The groups are shells around one centre, one inside the other: the same stretched ball of 7 dimensions in 8 sizes.
(in the rows, 128 means zero)
Known rows, each followed by its group:
[139 139 163  93 155 104 159  94 124 125 149  92  85]
J_530
[150 107 141 126 120  73 148 117 134 121 105 103  98]
J_41
[159  95 117 138 140  58 163 109 138 115  96  99 122]
J_481
[151  79 139 153 130  55 151 107 141  98  51  97  80]
J_481
[144 153 125  98 137  72 141 101 126 156 145  91 104]
J_151
[149  72 175 143 137  53 140 131 163  98  96  62  90]
J_151
[143 110 149 122 153  57 155 103 138 133 113  73 104]
J_352
[130  94 135 154 154  54 160 124 171 134 122  76 100]
J_481
[155 165 129  79 146 110 141  98 126 124 173 104  92]
J_912
[167 126 122 111 128  77 134  97 124 101  93 106  85]
J_41
[145 104 169 122 137  70 138 110 141 110 100  75  75]
J_960
[126 117 127 144 127  63 145 119 153 148 110  99  80]
J_912
[166 104 137 124 148  69 138 107 150  85 102  81  87]
J_41
[133 131 128 125 156  91 162  92 139 126 120 105  73]
J_352
[155 127 119 120 117  63 130 109 132 127  99 102  90]
J_530
[126  94 164 145 158  78 164 106 155 112 100  83  65]
J_960
[155 153 125  90 146  96 146 105 132 131 171  99 107]
J_151
[125 120 159 123 153 102 171  88 128 121 106 106  60]
J_151
[158 119 121 121 126  53 136 113 136 131 108  90 110]
J_41
[132 106 148 134 157  83 174  96 138 121 104  97  83]
J_960
[121 115 166 130 136  86 158 100 131 134  96  99  58]
J_530
[127 127 155 121 158  97 155 106 153 123 144  89  66]
J_960
[136 146 134 103 146  96 161  95 124 143 144 107  92]
J_828
[133 128 134 124 147  80 151 115 154 138 147  91  89]
J_41
[152  92 147 136 157  62 149 120 164 101 120  69  99]
J_960
[170 111 104 128 117  59 136 114 136 109  93 108 109]
J_481
[141  87 153 144 153  71 167  95 138 101  70  91  75]
J_912
[159 127 158  93 131  81 140 100 115 116 117  89  96]
J_151
[114 119 156 132 164  83 173 100 146 147 130  86  78]
J_530
[127  79 181 148 152  63 158 122 164 116 106  65  79]
J_352
[160 105 122 128 129  63 150 113 136 116 103 100 113]
J_828
[132  90 173 145 139  73 137 129 171 104 109  73  60]
J_912
[138 118 113 136 155  69 167 105 148 137 124  98 105]
J_530
[160 121 115 121 148  55 139 108 148 121 122  80 109]
J_41
[151 137 124 104 140  73 154  96 119 142 126  99 112]
J_960
[131  92 172 136 143  65 161 109 139 127  94  79  86]
J_352
[156 145 124 102 125 105 138  96 122 107 117 123  70]
J_481
[135  83 185 139 142  75 153 115 149 101  91  77  67]
J_352
[127 136 144 115 167 105 168  96 144 128 151  98  75]
J_481
[148 129 154 105 145  79 136 108 140 120 135  78  85]
J_828
[139 127 170 102 143 112 157 103 129 112 139 101  74]
J_530
[186 107 123 112 148  62 134 109 144  80 114  78 116]
J_151
[147 117 145 123 143  74 137 104 145 109 105  85  71]
J_41
[164  99 140 128 114  49 124 127 144 112  95  82 103]
J_151
[125  79 168 155 146  86 173 112 152 104  87  99  66]
J_912
[130 111 149 133 155  78 158 120 163 130 146  81  91]
J_352
[142 126 112 130 145  70 150 113 154 134 134  96  98]
J_530
[145 122 135 115 136  78 165  96 115 137 108 107 106]
J_481
[149 120 138 117 157  63 148 103 143 125 125  74 101]
J_828
[158 131 144 101 150  80 143  87 122 108 106  87  81]
J_912
[112 113 176 131 147  85 162 107 144 142 119  85  64]
J_960
[148 104 127 135 158  70 167 101 145 113 108  93 100]
J_828
[138 118 167 114 132  90 143 119 143 122 135  89  79]
J_828
[141 130 141 114 134  63 136 114 141 146 132  80  96]
J_352
[161  89 155 127 159  67 158 100 140  88  92  76  98]
J_151
[138  82 171 146 144  72 145 132 173  99 118  71  77]
J_912
[148 134 129 115 134  94 141 105 138 114 124 108  74]
J_828
[119 129 173 116 135 105 153 106 135 133 128 101  54]
J_960
[166 121 140 103 133  62 130 118 139 118 135  75 114]
J_481
[152 117 127 121 136  69 157  96 122 125  94 103 100]
J_828
[171  85 132 139 124  34 129 117 144  99  65  77 105]
J_912
[135 122 133 126 160  74 162 113 155 139 151  83 105]
J_352
[131  93 171 138 157  57 155 116 158 126 115  59  89]
J_530
[119  93 160 150 150  64 168 113 153 139 104  81  84]
J_41

New rows, each followed by its group:
[138 129 125 123 154  85 158 109 152 131 148  96  94]
J_352
[131 142 145 104 164  90 163 100 139 146 165  84  98]
J_530
[129 127 152 119 163 101 163 106 152 122 153  91  76]
J_530
[119 110 167 139 131  95 146 120 158 120 117  98  46]
J_912
[137 105 163 126 136  68 150 107 134 127  98  83  83]
J_828
[152 105 170 113 128  73 142 112 129 113 105  83  92]
J_530
[141 129 157 112 141 106 141 102 140 101 123 101  52]
J_530
[117 113 171 133 129  99 152 118 148 127 119 102  52]
J_530
[148  90 184 123 138  80 142 123 150  94 113  73  79]
J_151
[142 141 144  97 142  81 150 110 132 149 161  86 111]
J_481
[163 163 116  79 156 104 153  79 111 120 150 109 100]
J_912
[118  92 159 153 128  62 161 118 146 145  89  93  80]
J_530
[143 120 151 119 125  87 135 120 146 117 126  96  75]
J_41
[141  80 167 148 131  58 143 115 149 103  67  80  68]
J_530
[147  76 137 154 143  58 169 113 148 108  81  94 104]
J_481
[116  94 165 154 148  83 156 124 172 118 116  86  57]
J_912
[133  64 170 163 122  50 150 136 162 116  79  78  86]
J_912
[116 144 152 113 140 113 163  99 130 146 142 116  62]
J_481
[141 119 147 120 156  82 160  87 128 116  98  93  75]
J_481
[156 100 146 123 169  67 162 109 152 105 133  68 115]
J_912
[129  96 151 147 164  56 159 112 165 127 113  66  86]
J_530
[146  69 156 154 148  46 155 128 166 106  96  66 105]
J_530
[162 101 101 142 123  51 148 116 143 118  89 106 115]
J_912
[170  92 104 145 133  36 141 115 149 107  80  88 117]
J_481
[163 106 122 123 151  48 154 110 142 123 118  77 132]
J_530
[141 100 160 136 139  80 140 120 160  99 109  85  64]
J_960
[144 103 123 140 158  57 171  93 136 127  89  92 104]
J_912
[143 146 133  99 163 100 157 102 142 128 173  93  97]
J_151
[160  78 155 136 153  68 163 106 142  83  85  83 100]
J_912
[154 139 147  90 153 106 161  85 113 109 131 104  89]
J_151
[144 131 119 121 127  65 139 119 144 147 135  95 104]
J_481
[160  88 169 124 136  56 134 126 151  99 108  62 101]
J_912
[160 149 114  95 143  85 144  97 126 127 144 102 106]
J_828
[138 150 133 101 137  84 150  96 121 151 137 101  92]
J_960
[168 107 100 130 143  48 154 108 140 120 106  93 132]
J_481
[155  94 168 125 140  68 135 125 156  96 117  68  89]
J_530
[163 139 123  99 161  91 149  90 133 102 137  95  94]
J_352
[131 168 126  95 138 106 149  97 126 154 162 114  79]
J_912
[128 122 173 114 155 101 156 115 153 122 158  82  75]
J_481
[161 108 161 113 130  70 130 103 129  96  86  82  75]
J_912
[142 114 163 115 156 101 162 101 139 103 129  93  78]
J_960
[173 140 114  95 146  65 135  94 125 116 123  85 111]
J_481
[151 104 164 122 151  85 138 119 162  88 131  74  75]
J_912
[122 125 158 122 160  93 169  90 134 132 118  94  67]
J_481
[123 132 170 110 144  98 153 107 138 138 144  89  70]
J_828
[141  97 119 152 145  57 164 105 147 124  86  98  96]
J_352
[159 142 117 101 147  65 141  93 125 134 124  87 107]
J_481
[154 116 143 118 147  64 138  98 138 109  98  78  81]
J_481
[123 126 139 128 156  83 169  95 137 144 121  98  81]
J_960
[181 121 105 110 148  64 144  94 128  96 104  94 115]
J_352
[116 132 156 120 154  85 163 104 142 156 145  87  81]
J_960
[143 121 163 109 147 107 150 114 147 103 151  93  77]
J_912
[129 102 170 134 129  82 146 130 156 124 127  87  76]
J_530
[149 120 147 117 137 105 146 108 142  94 122 108  66]
J_530
[118 123 173 121 146  90 152 117 152 141 148  81  70]
J_960
[155 143 130 100 134  99 138 100 128 111 130 109  77]
J_828
[131 156 156  93 152 119 150  92 130 127 156 102  58]
J_151
[178 131 104 104 139  78 145  89 118  99 103 110 106]
J_352
[160  98 165 116 134  66 135 126 148 103 123  70 102]
J_151
[135 111 152 131 140  71 142 124 160 127 132  79  84]
J_828
